There are 10 hidden switches. A switch that is on adds its own fixed numbers to the row, and there is some noise. The rows also spread widely along 12 directions, which tell nothing about the answers.
Known rows, each followed by its switches (1 for on, 0 for off):
[  8  -8   0   7  -2   3  11 -13  -9 -15   1  14 -36   4 -19   9  11  -4
   2   4  -3  24   8 -21  -2]  1 1 0 0 0 1 0 1 0 0
[-10  14  -3 -17  19   8  -4   2  10  10   6   0   0  -5 -10 -10   7  -7
  28   2   0  -6 -12 -16  -6]  1 0 0 0 0 0 0 0 0 0
[ -6   1 -10   4  10   9  10   5 -14  -9   4  -3 -19   0 -27 -11  29  -6
  -6  -2   0  -2 -10  -1  16]  0 1 0 1 0 1 0 0 0 0
[-15  -8  -7  25   5 -10   5   7 -15 -12 -10  -9  -6 -11  -6  -1  29 -11
  -9  -4  -7   5  -7   0  17]  0 1 1 0 1 1 0 1 1 1
[ 11   6   1  -5  14   5   3  -8   4   5  -2  -4   3  11   1 -12   3  -8
  16  -1 -10   2 -10 -14   8]  0 0 0 1 0 0 1 1 0 0
[ -7  -7  16  -3 -12  19   1  10   3  14   0   2  -1  -9 -10 -23   7  -3
   6   1  -7 -15 -18   8  10]  0 0 0 0 0 0 0 1 0 0
[-17 -11   3  21  13  -1 -13   2 -14 -20  -1  -2 -22  -1 -25  -1  12 -20
   9  21 -18  27  -8  -9  -9]  0 1 1 0 0 0 1 0 0 0
[  8 -13  14  26  -1 -15  -3 -15  -6 -21 -18   6   1  -2  14   5  -3 -14
 -13   7 -20  12  -5   8   3]  0 1 0 0 1 0 1 0 0 1
[-12 -13  14  21 -10 -25  -8   8  -8 -27   3  21  14  -3   1  11   6 -21
 -10  -8   2  18   1 -17 -18]  1 1 0 0 1 1 1 1 0 1
[  2 -21   5  14  -4  10  -3  -3  -9 -13  -4   4 -22 -11 -21  -7   7   1
  -7   7 -12  20  -4  -8  11]  0 1 0 0 0 1 0 0 0 1
[-17  10  -9  12  11  -2  18   3  -5  -7  12   6 -35  -4 -14  -3  21  -3
  21   7  -4  15   8 -31  -6]  1 1 0 0 1 0 0 0 0 0
[ 20  -3  -3  21 -13  23  15  -6  -3  -6 -20  14 -20  20  -8 -22   4 -12
  -7   5 -16   0 -14  12  13]  0 1 1 0 0 1 1 0 1 1
[ -2  -1 -16   7 -15   5   0   7  -8  -1  -6   3   6  -6  -3  23  -8   1
  -3 -11  14  14  15  -7  -8]  0 1 1 1 0 0 0 0 0 0
[ 25   7  -7  10   3  -1   6  -5   4  -8 -10  21   2   6  14   9 -10   2
   7   4   3   4  -2  -7   2]  0 0 0 1 0 0 0 1 0 0
[  6  -1  -3  -8   5   1  13 -17   7  14   2 -11 -24  -5   4   6  -4   6
  22  -1 -14  18  20 -29  -3]  0 0 0 0 0 0 0 0 0 1
[-10  12 -15 -15   9  14   4   6   5   9   3 -11   3  12 -17 -18  15 -11
  15 -12  -6  -6  -8 -12   6]  0 1 1 0 0 0 0 0 0 1
[ -1  -5   8  -1   5  -2  10 -14  -8   4 -10 -26 -16  15  -5  -4   9 -22
  -4  -3 -21   0   6   6   1]  0 0 0 0 1 1 1 1 0 0
[ 17 -12  -1  -8   0  32  -3  -8   1  11  -8  -6 -16  -5 -20 -17  -1   9
   1   3  -6   4  -7   1  21]  0 0 0 0 0 1 0 0 1 0
[  3  -5   7   0   8   7  -6  -9   2   3 -15  -7  -3 -13   3  -8   2  -5
   4   6 -13  -6 -14   8  12]  0 1 0 0 1 0 0 1 0 0
[ -1  -7   1  -6 -12   4   4  12   0   0   1   3   0   6  -7  -1 -11 -11
 -13  -9   1 -13  12  15 -18]  0 0 0 0 0 1 0 0 0 0
[  1  -2  -5  14   5   6   3 -20 -10  -1 -16   2 -36 -23   0  24   5   1
  15  16  -4  23   6 -13  -3]  0 1 0 1 1 1 0 0 0 0
[  3  22  -4   0  11  10   5 -22   6   8 -13   2  -3   6   0   6   5  -6
  30   4  -3  21  -9 -33   7]  1 0 0 0 1 1 0 0 0 0
[  1 -25  -1  28   4   1  -4   6 -11 -10  -9 -10 -20 -18 -11  -5  -3   6
 -14  10 -14  19   5   4  12]  0 0 1 0 0 1 0 0 0 0
[  9 -20 -14  -7  -2   8 -11  -3 -20 -13   2 -12 -14   3 -28  22   0  -4
 -20  -4   6  18  19   1  -8]  0 0 0 1 1 0 1 0 0 0
[ -9   2 -24  13  19   0   7  15  -7   1   0 -16  -8 -15  -3 -11  18   3
  -3  -5   2 -10   0  -1  15]  0 1 1 0 1 0 1 0 0 0
[-15  -4 -11  21   9 -18   4   5 -14 -12  -2 -26   6  11  -6   8  10 -16
  -3 -14  -7  30  19 -24   1]  1 1 1 0 1 0 1 1 1 0
[ 23 -15 -11   2  -2  -5  11  -4 -11 -13   0   1 -18  10  -6  10  -3  -4
 -22 -12   3   7  24  -2  -7]  1 0 0 1 1 1 1 1 0 0
[  0  14 -14  -9  12  10   6   5   6  -1   0   1  -1  16 -14 -14   0 -11
  10  -7   0  -2   0 -13  -5]  1 1 0 0 0 1 0 0 0 0

New rows. What belongs after each?
[ 15  -9   6  -6  -1  16  -6  -4   3  -1  -5  18 -20  -1  -6  -3  -5  -7
   6  15  -5 -10 -10  11 -10]  0 0 0 0 0 0 1 1 0 0
[  6 -23 -10  11   2 -14  -6   9  -6 -22  11   7 -11  -3 -11   7  -4  -1
  -7  -8  -1  26  22 -26 -16]  1 1 1 0 0 0 1 1 0 1
[ 21  -6 -11   2  16  11   4 -13   6  11 -11  -9 -23 -23   8   0 -10  21
   9   9  -7   5   6  -5  18]  0 0 0 0 0 0 0 0 0 0
[ 12 -25  19  11  -8 -13   7 -13  -7 -14   3  11 -34   1  -1  12  -5 -10
  -9   7 -15  16  19  -4 -18]  0 0 0 0 0 1 1 1 0 0
[  7 -12   3  -9 -23  17  -2  17   7   1   9  24  -2   9 -12 -11 -16  -7
  -3  -6   4  -7   6  -2 -26]  0 0 0 0 0 1 1 0 0 1
[ 13   8 -21   5  10  10  16  -1   4  -2   1  10 -32  11  -7 -10  -1  -1
  14   4  -5   6   9 -17  -7]  1 1 1 0 0 0 1 0 0 0
[ 21  -1 -24  -7  -6  28   9   9   3  14   0   2  -8  -5 -13 -10   0  22
  -6 -12  15 -12   0   2  23]  0 0 1 0 0 0 0 0 0 0
[ 16 -12   2   1  -9   2   3 -15   4  12  -6  -4  -8 -15  10  16 -14  10
   3  -6  -2  16  18  -9   2]  0 0 1 0 0 0 0 0 1 0
[ -9   2 -27  13   6   2   0  23 -13 -24  -4   3  -1  10 -23  -1   8 -10
 -13  -1   4   3   1   5  -3]  1 1 0 0 0 0 0 0 0 1
[ -9  10 -18   3   7  13  11  22   0   0   3   5 -16   8 -17 -18  13  -9
  10  -2   1 -11  -5  -6  -3]  0 1 1 0 0 1 0 1 0 0
[  8 -20   0  -5 -21  22  -3  16   0   4   3   9  -4 -13 -14 -13 -12  11
 -16  -8   6  -9   5  12   2]  0 1 0 0 0 0 0 0 0 0
[  9   7 -17   2  13  -6  -2 -11  -3   0 -21 -14  14  -4  15  23  -5  -3
  -1 -11   5  10   9  -8   7]  0 1 0 1 1 1 0 1 0 0
[ -3   3   4   6   3   6   2 -13   0   4  -9  -4 -12   5  -7   2   2 -13
  15   6 -13  17  -3 -11  -1]  0 0 1 0 0 1 0 0 0 0
[ 10   2 -15  -8   1   1  14  12   7  11   9  -7  11   1   9 -12   2   9
  -2 -27  10 -15  13 -11  12]  0 1 0 0 0 0 1 1 1 0
[ -5   2 -14  12   7 -16   2  10  -3  -8  -6  -3  22  -5  11   8   3  -4
 -11 -17   6  -1   5  -5   3]  0 1 0 0 0 1 1 0 0 1
[  1 -12   1   1 -13  10  -6 -10  -5   0  -7   1 -10  -4 -12  15  -1  -8
  -1  -5   1  19  10  -8  -9]  0 1 1 0 1 1 0 0 1 0
[  8   7 -17  -5  -8   2  -2   4  -6 -17  -2  27   1  13 -13  25  11 -12
  -3  -6  17  -4  -7   2 -12]  0 0 1 0 0 0 0 1 0 1
[ 22 -16   7   4 -14  -3  14  -6   3  -7  11  28 -23 -11   2  -1   2  13
  -9  -4   2  -3   7  -4   3]  0 0 0 0 0 0 0 0 0 1
[  9 -10   8 -10  -7  17  -1  10  13   5  12  26 -20 -15  -6 -19 -10   6
   8   4   0 -17  -3   1 -13]  0 1 0 0 0 0 0 0 0 0
[ 10 -18   8  18  -6 -11  -3   9  -3 -13  -5   4  18   5   4  -6  -8  -9
 -22 -11  -4   2  -1   6   4]  0 0 1 0 0 1 1 1 0 0
[  7   5 -22  -4  11  -9  10   5   8   4   2   5  -3 -15  13  11   0   6
  -1 -18  16 -15  16  -3  -7]  0 1 1 0 0 1 0 0 1 0
[-10 -13  13   6 -10  -9  -2   0  -8  -7  -6   7 -12 -14   2  17   0 -19
  -4   1  -4  -1   7   8 -24]  0 1 0 1 1 1 0 1 0 0
[  4  -7  -2  16 -12   5   3   5  -6 -13 -12  13  -7  13  -7  -2  -1 -17
  -3   1 -11  11  -2  -1  -8]  0 1 1 1 0 1 0 1 0 1
[ 17  -7  -8  -6 -10  14   7  12   6  -8  14  32 -16  -4 -14 -11  -5  11
  -7  -7  14 -10   4  -3  -6]  1 1 0 0 0 0 0 0 0 0
[  7 -25   9  10  -6   9   1   3  -1   5  -1  -6 -21 -16  -4 -13 -18   5
   0   9 -16  13  13  -3  -6]  1 0 0 1 0 0 1 0 0 0
[ 20   3 -19   6   3  -5  22  -2  -5  -2 -10 -11  -1  25   5   1  -4  -9
 -14 -20  -1   1  18  -2   4]  1 0 1 1 0 1 1 1 0 0
[ 28 -12 -19 -10  -9  21   3   9   8  -1  -7  13 -13   4  -5  -8 -19   8
 -12  -9   4 -10  12   5  -4]  0 1 0 0 0 1 0 1 0 1
[  9 -23   6   6  -3   6  -8  23  11  -7  15  18  -3 -12  -2 -26 -23   7
  -5   0  -4  -4   7  -5 -13]  0 1 0 0 0 0 1 0 0 0
[ -9  22  -9  -5   2  15   9 -11 -11  -2  -8   3  -6  17 -23   8  28 -19
  12  -3   5   5 -17  -8   7]  0 1 0 1 0 1 0 0 0 0
[ 10  -5  -2   9   6 -13   3  -2  -4 -10  -9   3   4   0   9   8  -4  -8
 -18  -5   1  -9   3  16  -2]  0 0 0 0 0 1 1 0 0 0
[ -4 -17 -11   2   1 -11  10  13  -3  -1   3  -8 -31  -3   1   8 -10 -11
 -10  -6  -6  -7  34   7 -32]  0 1 1 0 0 1 1 1 0 0
[  2  -2  -1   6  -8  17 -10   8  -1  -9  -7  26  -1  -6 -10  -1  -3  -5
  -2   6   9  -3 -14   5  -6]  0 1 0 0 1 1 0 0 0 0
[  5  -3  -2  -2  10   2  10 -15  -7  -1   5  -3 -31   3 -14  -2  26  -9
   4   2  -6  -1  -2  -3   6]  0 0 1 0 1 0 1 0 1 0
[ 12   6   1  -6   6 -11   9   0  11  -5   9  20   4   6  13  -8  -2  -7
   6  -7  -4 -16  -2  -3 -10]  0 0 0 1 0 0 0 0 0 1
[-12   0 -18  -3   0  21   7  16  -6   6   7 -14 -18   3 -30 -11   8   3
   6  -6   1  11  13 -20   3]  0 1 0 0 0 1 0 0 0 0
[ 10   0 -21  15  -9  20  11  31   5   3  -3  12  -8  10  -1 -22 -23   4
   2  -1   3  -3  14 -10 -11]  1 0 0 0 1 1 1 1 0 0
[ -5 -14  -5  14  -4  -7  -4  25 -12 -27   6  22   5   0 -13  -4  10 -18
 -21  -5   6 -12  -4  15 -16]  0 1 0 1 0 1 1 0 1 1
[-20 -11  17  12   4  -7  -7  -3  -5   0  -1 -16  -2 -10  -3  -5   3 -15
   7   5 -20  18   2 -12  -4]  0 1 0 0 1 0 1 0 0 0
[-13 -14  -8 -12   4   4 -29  12  -5 -18   2   4   0  -3 -28  15  -6 -20
  -1   4   0  12   5  -2 -33]  0 1 0 0 0 1 0 0 0 1
[  0   9 -11   0 -13   9   8   4  -3   0  -2   7  14   8 -10   4   3   2
  -2 -17  14   8   3 -13   8]  1 1 0 0 0 0 0 0 0 0
[-12  -5  -8  27   4   7   1   5 -19 -12 -11 -12 -23  10 -22  -2  10 -16
  -2  14 -15  22  -1  -3   0]  0 0 1 0 1 1 1 0 0 0
[ 11  -9  -8  -5   8   4  -1   1   8   5  -8  -1 -15 -20  10  -2 -16   4
  -6   0  -2 -15  11  13  -9]  0 1 0 0 1 1 0 0 0 0
[  1   9 -11  14  17 -12   7 -18  -6  -5 -21 -23   1   5  11  16   1  -8
   3  -1 -13  17  10  -3  11]  0 1 0 0 0 0 0 0 1 0
[  1  -2  16   3   3  -1  -4 -23 -10 -10  -7  -1   1   5 -15   8  13 -14
   4   3 -11  24 -14 -10  10]  1 0 0 1 0 0 0 0 0 0
[ 15  -9  15  -4   2 -14   7   6  17  -4  15  14  11  11   9 -26 -12  -9
 -10 -17  -9 -16   3   0  -9]  0 0 1 0 0 1 0 0 0 0
[  0   7 -12  -3   3 -14  16  14   3 -14  26  16   2  17  -8  -1   9  -5
  -3 -23  13   2  19 -27 -13]  0 1 0 0 0 1 0 0 1 0
[ 11   0  13 -10  -1   3   2  -9   5   1  12  23  -2  -4  -2  -2   7  -4
  10  -4   5  -6 -12 -10  -4]  0 0 0 1 0 0 1 0 0 0
[-15   9 -23   9   9   2  -1  17 -11  -6   1  -6   9  -1 -17   6  21  -3
  -4 -11  16   4  -4 -10  10]  0 0 1 0 1 1 0 0 0 0
[ 14 -17  -9  16  22  -1  -6 -14  -8 -13 -16  -8 -28 -15  -5   2   1  -2
  -4  14 -14  14   1   6   7]  1 1 1 0 0 0 1 0 1 0
[ -7  14  -4  -2   5   5  12  -8   2  12  -1   1 -21  -3   0  11  10  -2
  32   7  -3  10   3 -24  -3]  0 0 0 0 0 0 0 1 0 0
[  0  23  -8  -8   7   5   4 -19   0   0  -7   8  -2  21  -6   6  27 -25
  24  -5  -2   1 -21 -19   1]  0 1 1 0 1 0 1 1 0 1
[  0  -1 -24  -3   0  -7   6   5 -14  -8  -6 -17   4  11 -12  25  -6  -7
 -18 -18  10  13  29  -1 -12]  1 0 0 1 0 1 0 0 0 0
[-11  -9 -10  28  -4 -21  -1  15 -18 -22   4   2  17 -13  -3  20  12  -1
 -24 -20  17  20  10 -13   7]  0 1 1 1 1 1 0 0 0 0
[  6  -9  10   8   0  -3  16   9   1   3  10   7  -8  -3   4 -25   7  -2
  -3  -7  -7 -13  -4  -3   8]  0 0 0 1 0 1 1 1 0 0
[-10  -1  20   6   3 -13   1  -3   1 -16   4  13   0  13  -6 -12  15 -28
  10   0 -20   6 -15 -13  -8]  0 1 0 0 0 1 0 1 0 1
[  1  -5 -25   3   7  13   1  12 -13  -9  -5  -5 -17   8 -24  -4  16 -12
  -4  -3   0   1  -2  -2   0]  0 1 1 1 0 1 1 1 0 1
[ -5  10   2  24  -3 -15   6   8  -1 -19  -3  25  13  10   8   0  10 -19
  -2  -3  -1   0 -14  -3  -6]  0 0 1 0 1 1 0 0 0 1
[  9 -12   2  -2   8   5 -19   0   7  -1  -6   9   4 -18  -1   1 -11  -2
   2   5   1   0  -7   4  -6]  0 0 1 0 0 1 0 0 1 0
[ -4 -12  13  -7 -14  -8 -13  -6  -6  -3  -1  -3  30  -7  -4  20   0  -8
 -21 -21  12   7   3   2   0]  0 0 0 0 1 1 0 0 0 0
[-13  -1   3  22  -2   5  -7   8  -6  -6 -16   0  16  -2  -9 -12  12 -14
   5   0  -8  15 -23 -10  14]  1 0 1 0 1 1 0 1 0 1
[ 10  -5   9 -16  -2 -18   6 -15   0 -14  10  13  -2  14  -5  11  12 -19
 -15 -17  -1  -8   3   4 -12]  0 0 0 0 0 1 0 0 0 1
[  6 -20 -12   0 -12   4 -10   4 -12 -17   0   8  -7  -2 -22  19  -2  -7
 -19 -10   8  15  13   1 -14]  0 1 1 1 0 1 0 0 0 1
[-10 -14   1  17 -10 -12  14   6 -10  -5  -7 -13 -10  -5   0   1   0  -7
 -17  -9 -12   9  21   2  -4]  1 0 0 0 1 1 0 0 0 1
[  7 -22   9   4  15 -25 -20   1   0 -26  14  13  12 -15  -3   6  -3  -7
 -14 -10   1  14   4 -13 -11]  0 1 1 1 0 1 0 0 0 0
[ 14  -3   4  -2  -7   7   8   2   6  -5  11  30 -23   9  -6  -5  -3  -4
   9   2   1  -1   4 -15 -15]  0 0 0 0 1 1 0 1 0 0
[ 10  -5 -12  -6  19  17  -7 -12  -1   8  -3  -5 -27 -21 -13   4  10  11
  18  13   1   7  -5 -11  10]  0 0 0 0 0 0 1 0 1 0
[  5   1  -1  14  -7  18  24   5   4  10  -3  11 -41   9  -4 -24  -1  -7
  11  12 -16  -9   0   3  -8]  0 0 1 0 0 1 1 0 0 0
